The first 8 rows are patterns. Each new row is the sum of 2 different patterns, raised or lowered, with some noise. Before adding, each is slid sideways (what falls off one end comes back at the other) and multiplied by a number that may be negative. Names go in the order of the patterns.
Known rows, each followed by the names of its patterns:
[ 0.43 -1.03  1.47  0.18 -0.33 -0.89  2.92 -0.73 -1.21  0.57 -0.10 -2.78
 -1.80  1.85 -0.44  3.04 -0.06  0.01 -1.18  0.34  1.55  2.28  1.95  0.38
 -1.02 -0.15 -0.63  2.41  0.83 -1.89  0.83  1.14 -2.45 -0.21 -1.36 -0.38
  2.15 -2.33  1.29  0.62  0.80 -0.04 -0.72] : gaviv
[-1.35 -2.54  2.50 -2.28  0.64 -0.78 -0.36  1.89  0.81  1.33  0.05 -1.48
  1.21 -2.21 -1.80  0.14  0.68 -0.59  0.29  0.43  1.69 -1.49 -1.96 -2.87
 -0.21 -0.01 -2.11  0.61 -0.46  1.64  0.25  1.25 -2.70  3.02 -1.07 -0.80
 -0.27 -1.45  0.64 -1.58 -0.38  1.40  0.11] : Pel
[ 0.11  1.95 -1.58  0.18  0.42 -0.87  0.18  0.62 -1.39  0.07 -0.48 -0.10
 -0.95  1.43 -1.79  0.10  0.08  2.46 -1.24  0.19 -2.60 -0.04 -1.21  0.98
  0.00  1.00  0.74  0.12 -0.78  0.80 -0.68  1.01  0.33 -1.88  0.48 -1.43
  0.64 -0.29 -0.81  0.80 -0.76 -1.36  0.46] : gaz
[-0.82  0.42 -1.25 -0.33 -0.94  1.73 -0.05 -0.28  2.11  0.09 -2.07  1.65
 -0.64  0.59  0.95  1.25  0.82 -0.48 -1.75 -0.02  1.46 -0.89 -0.76  1.62
  1.00 -0.57 -1.73  1.07 -1.00  0.20 -2.34 -0.30 -0.51  2.60  1.15 -0.48
  1.12 -1.63  2.32  0.93  0.19 -1.90 -1.09] : Tubad
[-0.50 -0.13  1.16  0.77  0.29 -0.26 -2.12 -1.39  0.21 -1.97 -1.14  0.71
  0.34 -0.87 -0.91 -1.87  2.37 -0.39  3.04  1.18 -0.82  1.80 -0.67 -0.94
 -0.07  0.90  1.08 -0.13  0.44  1.66 -0.88 -0.85 -1.29  3.14  3.02  0.88
 -0.77 -2.70  1.21 -2.59 -2.03 -0.32  0.72] : nuvek
[-0.69  0.38 -1.75 -1.27  1.35  1.04  0.97  2.96  0.10 -0.43  0.79  1.32
  0.72  0.40  1.17 -1.45 -1.38  0.13  0.31  1.14  0.24 -0.64 -0.52  2.66
 -1.78  0.97  0.93  0.06  0.92 -0.50 -0.86 -1.24 -0.23 -1.39 -0.13 -1.67
  0.70 -1.18 -1.22 -1.64  0.96  1.65  1.81] : Rete
[ 1.40 -2.00 -0.65  1.41  2.30  1.18 -1.54 -0.77 -1.06 -1.73  0.49 -1.33
  1.07 -0.15  0.37 -1.77 -1.30 -0.55 -0.62 -2.10 -0.54  0.46 -0.59 -1.07
 -0.99 -1.92 -0.88 -0.01 -0.88 -1.76  1.04 -0.76 -0.04 -2.17 -1.13  1.55
  2.27  2.84 -1.62  0.51 -1.25 -0.47  0.39] : Devuz
[ 1.75  0.37  0.09  0.18  0.33  0.32  0.32  0.09 -1.52 -0.65  1.23  0.53
 -0.30  1.67 -0.25 -0.02 -1.02  0.24  0.96  0.76 -1.23  1.46 -0.66  0.36
  2.26 -1.71  0.73  0.12  2.42 -0.31 -0.60  0.13 -0.06  0.39  1.42  0.52
  0.01 -2.56  0.14 -0.37  0.29  1.52 -1.16] : kevof

New rows. What belongs after each?
[-0.91 -2.87  0.62  0.75 -0.63 -5.17  0.81 -0.62 -1.41 -2.97  1.75  0.55
  0.06  0.51 -4.16  0.35 -2.37  2.53 -0.39 -2.24 -4.68 -3.66 -2.09  0.75
 -1.75 -0.62 -3.97 -0.03  0.88 -1.62  0.35  1.38 -2.38  2.36 -1.09 -2.26
  2.46 -0.80 -0.49 -2.15 -2.41 -0.08  0.33] : gaviv Tubad
[-1.71 -0.90 -1.57  1.22 -1.98 -1.52  0.54  0.71 -0.16 -0.84 -1.11 -1.29
 -1.77  0.28 -2.51  1.15 -0.75 -0.32 -3.26 -0.86 -1.03  0.54 -1.90 -0.34
 -1.21 -1.15 -1.98 -1.96 -1.97 -0.71 -1.21 -1.09 -2.59 -0.25  0.13 -0.90
 -1.21 -1.70  0.48  1.43  0.72 -1.15  0.29] : gaz Devuz
[-0.19 -3.19 -0.80 -0.76  2.85  0.04  0.67 -4.76 -1.92  1.82 -2.13  0.23
 -0.39 -0.93  0.67  1.94 -0.90  2.29 -1.53  0.25 -0.73  0.78 -1.29 -0.72
  0.94 -3.15 -0.67  1.67 -1.26 -1.83 -0.32 -0.11 -2.03 -1.18  2.43  2.81
 -1.65 -1.19 -1.87  0.53 -1.85 -0.21  0.18] : gaviv Tubad
[-1.65 -1.63 -0.66  1.10 -1.03 -0.19 -3.03 -1.02  0.64 -1.16  1.53 -2.15
  0.89  0.22 -1.61  0.27  0.57 -0.94 -0.60 -2.58 -0.34 -1.43 -0.50  0.06
 -0.91 -0.08  0.08 -1.07 -1.02 -0.69  0.77 -1.58 -0.16  0.24 -1.42 -2.41
  1.77 -2.15  2.03 -0.62  1.66 -1.85 -1.20] : gaz kevof
[-0.55 -2.58 -0.75 -0.67 -2.03 -3.44 -3.43 -0.04 -0.11 -2.70 -2.48 -2.88
 -1.30 -4.09 -3.73 -3.21 -1.69 -2.03 -2.39 -2.04 -0.47 -2.03 -2.06 -4.54
 -3.28 -0.46 -1.42 -0.47 -2.23 -0.96 -2.94 -2.62 -2.57  0.60 -3.39 -0.51
  0.04 -0.62  0.34 -3.15 -2.74 -2.48 -2.20] : nuvek Devuz
[-0.71  2.52  0.18 -1.27  2.71  1.60  0.60 -0.23 -3.11  4.97  1.41  0.23
 -1.21 -2.32  1.69 -2.86 -0.84 -1.84  0.35 -0.35  0.85 -1.63  1.18  1.30
 -0.80 -1.95  1.28  1.78 -3.45 -0.45 -2.22  0.29 -0.80  0.38 -1.97  0.94
 -2.44  0.87  0.32  0.16  1.77 -0.02 -3.00] : gaviv nuvek
[-2.34 -0.91 -1.61  0.95  0.86 -2.04 -0.67 -2.47 -2.27 -1.50 -1.63 -0.36
 -1.01 -1.26  0.14 -0.43 -0.39 -0.92 -1.25 -0.39 -1.50 -1.61 -1.40 -0.30
 -1.29  0.53 -0.26 -2.01 -0.55 -2.01 -2.38 -1.40  0.68 -2.63  2.06 -1.60
 -0.59  0.24 -2.15  0.46  0.33  2.33 -1.13] : gaviv kevof
[ 2.36 -2.57 -1.36 -1.13 -0.19 -1.80 -1.06 -0.48  1.33 -2.71 -1.96 -3.94
 -1.14  0.59 -2.81  0.60 -1.67  1.04 -0.26 -0.33 -2.39  2.75 -2.04 -1.41
 -2.39 -0.55 -0.61 -2.57 -0.90  0.23 -1.04 -1.02 -2.87  1.75 -2.64  0.56
 -2.52  0.30  0.85 -0.02 -1.33  0.23 -2.02] : Pel gaz
[ 1.64 -0.85 -0.21  1.71 -0.58 -1.03 -1.62 -1.15  1.40 -0.62  2.40 -0.94
  1.85 -1.56 -0.47 -0.32 -1.29 -0.96  2.21  2.76  3.08  1.61  0.14  3.50
 -1.44  1.61 -0.33  1.52 -2.13  0.86 -4.47  1.79  0.36  1.77  2.46 -2.06
  0.40 -0.52 -3.97 -0.24  1.55  1.50 -3.64] : Pel Rete
[-0.77  2.30  0.57 -1.63 -2.70  0.85  1.51 -2.02  3.17 -1.77  1.82  0.35
 -1.78 -1.12 -1.05 -0.27  1.25 -1.32  0.01  0.48  0.68 -0.43 -0.25  0.99
 -0.95 -1.60 -0.11  1.86  3.13  0.47 -1.28  2.87 -1.47  0.54  0.50 -2.10
 -0.82  2.17 -0.54  0.54 -0.14 -0.16  1.14] : Pel kevof
[-0.02 -3.02 -0.82 -2.10 -0.17 -2.40 -1.98 -1.14 -2.20 -0.82 -1.42 -1.75
 -2.09  1.55 -1.57 -3.14 -1.59 -1.24 -4.23 -2.35 -0.46 -1.23  0.04 -2.08
 -1.99 -1.69 -2.11  0.20 -0.02 -1.52 -0.46 -2.41 -1.64 -3.31  0.32 -0.49
 -2.90 -0.93 -1.09 -4.04 -1.83 -2.18  0.10] : gaviv kevof
[-0.48  0.57  1.24 -0.49 -0.43  0.29  0.91 -1.54  0.31 -0.08 -0.07 -0.29
 -1.38 -1.82 -2.00  1.25 -2.95 -1.06 -0.10  0.35  0.01 -1.62 -0.09 -1.64
 -1.86 -0.14 -0.19  0.07 -1.21  0.77 -0.67 -1.71 -1.12 -0.45  0.94  1.00
 -1.50  1.10 -2.04  0.83  1.18  0.63 -2.47] : Pel Devuz
[ 3.34  1.02  2.42  2.69 -1.25  2.76 -0.74  1.11  0.74  4.12 -0.51  1.33
  0.20  1.50  2.90 -0.31  1.50  2.39  0.71  0.59  0.61  3.65 -1.57  2.84
 -1.41  1.28  0.87  1.49  1.36 -0.17  1.75  1.06  1.82  3.29  2.37 -0.57
 -0.39  0.67  1.08 -0.39 -0.71  1.70  3.74] : Pel Tubad
[-0.12 -2.04  1.05  0.45 -1.06 -0.28  0.10 -0.80 -1.51 -2.12 -1.08 -1.06
 -1.49  0.11  1.09  0.82 -2.56 -1.16 -2.09 -1.76 -1.37 -1.65  1.40 -1.64
  1.50 -0.31  2.57 -2.19  1.93 -3.12 -2.01 -0.45 -2.25  1.20 -3.62 -1.40
  0.29  1.27 -0.50 -1.41  0.99 -1.00  0.53] : Pel Tubad
[-1.43  0.98  1.07  2.99  3.57 -1.32  1.44 -0.03 -0.76  1.27  1.80 -1.19
 -0.50  2.98  1.46  1.83 -0.73  1.72 -1.11 -0.76 -0.53 -0.54  0.85  1.23
  0.92  0.00 -0.17  0.45 -0.40 -0.78 -0.34  1.76  0.48 -1.70  0.38 -2.12
  0.38  0.68 -0.63 -0.59  1.04 -1.23  0.78] : gaz Devuz
[-0.89 -0.65  1.17  0.03  1.42 -0.06 -1.22 -2.68 -1.76  0.69 -0.71 -0.97
 -0.34  0.73 -0.23 -1.84 -2.23  2.84  0.88  2.21  2.04 -1.01  3.36 -0.42
 -0.55 -2.01  0.26  1.09 -0.94  1.40  0.15 -1.50 -0.97  0.03  3.52  3.34
  0.34  0.22 -2.14  1.71 -3.36 -1.97 -0.21] : Tubad nuvek
[ 3.23 -2.84  1.71  2.20 -0.11  2.87  0.10  1.92  0.83 -0.65  0.68  1.84
  2.82 -2.82  2.41  0.98  1.87  0.66 -0.21 -0.49 -0.69 -0.04  2.15  0.00
  3.04  1.68  1.23 -0.70  1.32  1.78 -1.00 -0.43  2.05  3.98  3.05  0.16
  0.73  2.45  0.12  2.06 -0.53  0.20 -2.46] : Pel kevof
[-1.26 -0.05 -0.28 -2.04  0.13  0.20 -1.62 -3.07 -2.65  3.30  3.44  1.83
 -2.55 -2.89 -0.44 -3.59 -2.70 -0.02 -1.60 -1.53 -0.08  1.69  0.58 -1.59
 -1.53 -3.29 -3.09 -0.27 -3.50 -1.00 -0.58 -0.27 -2.60 -2.19 -2.97  0.76
 -2.38  1.61  0.45 -1.86  0.12 -2.02 -3.09] : nuvek Devuz
[ 3.52 -0.71  1.49  3.86  3.60  2.54 -1.10  1.74  0.44 -0.06  2.87  0.23
  2.27  2.32  2.02  0.05  0.57  1.77  0.28  0.83  1.00  2.12 -0.62  1.41
  0.42  1.46  0.91  2.45  0.15  0.35  1.89  0.45  1.64  0.05 -0.09  3.74
  3.34  4.23  1.22  1.99  1.12  0.55  2.27] : gaz Devuz
[ 0.12 -0.08 -0.14  0.32 -1.24 -2.98  0.23  1.62 -0.08 -3.25 -1.29 -0.03
 -0.21  0.34 -0.08  0.85  1.54 -2.03 -1.07 -0.42  2.06 -0.24 -1.43  0.37
 -1.68  3.36  1.45 -0.23 -0.48 -0.34 -1.58 -0.21 -0.60  0.19  0.38 -0.77
 -0.03 -2.96  0.56  0.37 -3.53  1.52 -0.26] : Tubad nuvek
[ 1.32  3.20 -0.78  0.03  0.77  0.09  0.22  3.08  1.04  1.27  0.55 -0.05
  0.17  2.58 -0.03 -1.36  2.64  2.21 -0.74  1.09 -1.96  1.28  1.15  3.11
  1.06  3.20  1.84  2.84 -0.24  2.87  1.53  3.43  0.42 -1.97 -0.19  0.52
  1.41  2.29  1.85  0.43 -0.43 -1.03 -1.19] : gaz Rete
[ 4.63  2.47  0.37  0.86 -0.43  2.81  2.54  2.89  2.63  1.95  1.45  2.35
  3.77  0.90  0.38 -0.72  4.07  2.32  4.66  3.20  2.66  2.00  1.02  1.40
  1.23  3.14  3.14  1.77  2.79  2.63  1.72  2.84  2.03  3.90  1.99  3.54
  3.18  1.26  3.40  4.32  0.46  2.44  0.47] : gaz Devuz
[-0.14 -2.83 -3.97 -1.26 -2.03 -0.40 -3.84 -3.12 -1.99 -0.09  0.58 -1.70
 -0.26  1.04 -0.50 -1.32 -2.14 -2.83 -4.11 -1.78 -2.29  0.00  0.95 -1.68
 -2.61 -0.82 -3.04 -2.42 -1.60 -1.91 -2.11 -0.89 -4.05 -2.19 -3.50 -1.60
 -1.28 -3.69 -1.89 -1.08 -1.30 -2.14 -4.57] : nuvek Rete
[ 0.36  1.82  3.34  0.06 -0.44  1.75 -1.81  0.12 -1.02 -0.84 -2.14  3.57
 -3.19  1.27 -0.61 -0.21  2.80  1.27  3.72 -0.51 -0.55 -0.83  1.05  2.97
 -1.17  1.07 -0.81  2.31  2.47 -0.65 -1.41 -1.41 -0.57  0.52 -0.52  1.36
  3.12 -0.03  0.06 -0.53 -0.90 -0.43 -1.95] : Pel Devuz
[ 0.26  1.32 -1.30 -1.33 -2.46  0.51 -1.79  0.47  1.39 -0.59 -1.14 -0.05
 -0.57  0.62 -0.11 -1.70 -0.53  0.34 -1.23 -0.79 -3.36  1.18 -0.03  2.74
 -0.34  1.72 -1.10  0.84 -1.93 -0.02  0.16  1.60 -2.17 -1.17 -2.84 -0.20
  1.05  0.56  1.87 -2.17 -0.56 -0.44 -3.76] : gaz Rete
[ 1.04  1.41  1.78 -0.28  2.30 -0.80  0.87 -0.55  1.30 -2.54 -0.48  1.32
  1.44 -0.65  3.65  1.67 -1.92  0.10 -3.07  1.03  2.02  1.84 -0.99 -0.50
 -1.33 -2.89 -0.93  1.83  1.99  0.15 -1.15 -0.62  4.22 -0.34 -0.07  0.83
 -0.01  2.40 -0.02 -0.42  0.87 -1.57 -0.30] : gaviv Tubad
[ 2.48 -0.68 -3.04 -3.33  2.01 -0.13  2.36 -2.15 -0.35 -4.23  0.48  1.11
 -3.14 -1.78 -0.46  1.23 -0.49 -0.35  1.46 -0.66 -0.65 -0.26  0.77  0.54
 -1.22 -1.76 -0.47  0.83  4.17 -0.80  1.71  1.88  0.96  0.08  2.11  0.65
 -1.14 -0.31  1.06 -0.90  2.30  1.02  1.41] : nuvek Devuz
[-0.48  2.44 -1.24  0.08  2.85 -0.36 -0.82 -1.65  0.05 -0.66 -1.01 -0.32
 -0.07  0.41  0.71 -0.22  3.38  0.65 -0.40 -0.37 -0.58  1.68 -0.05 -2.09
  0.26 -2.75 -1.49  0.37 -1.71  0.37  1.79  0.52 -1.88 -1.69  0.16 -1.77
 -1.09  0.52  1.38  0.67 -3.27 -3.23  0.00] : nuvek kevof
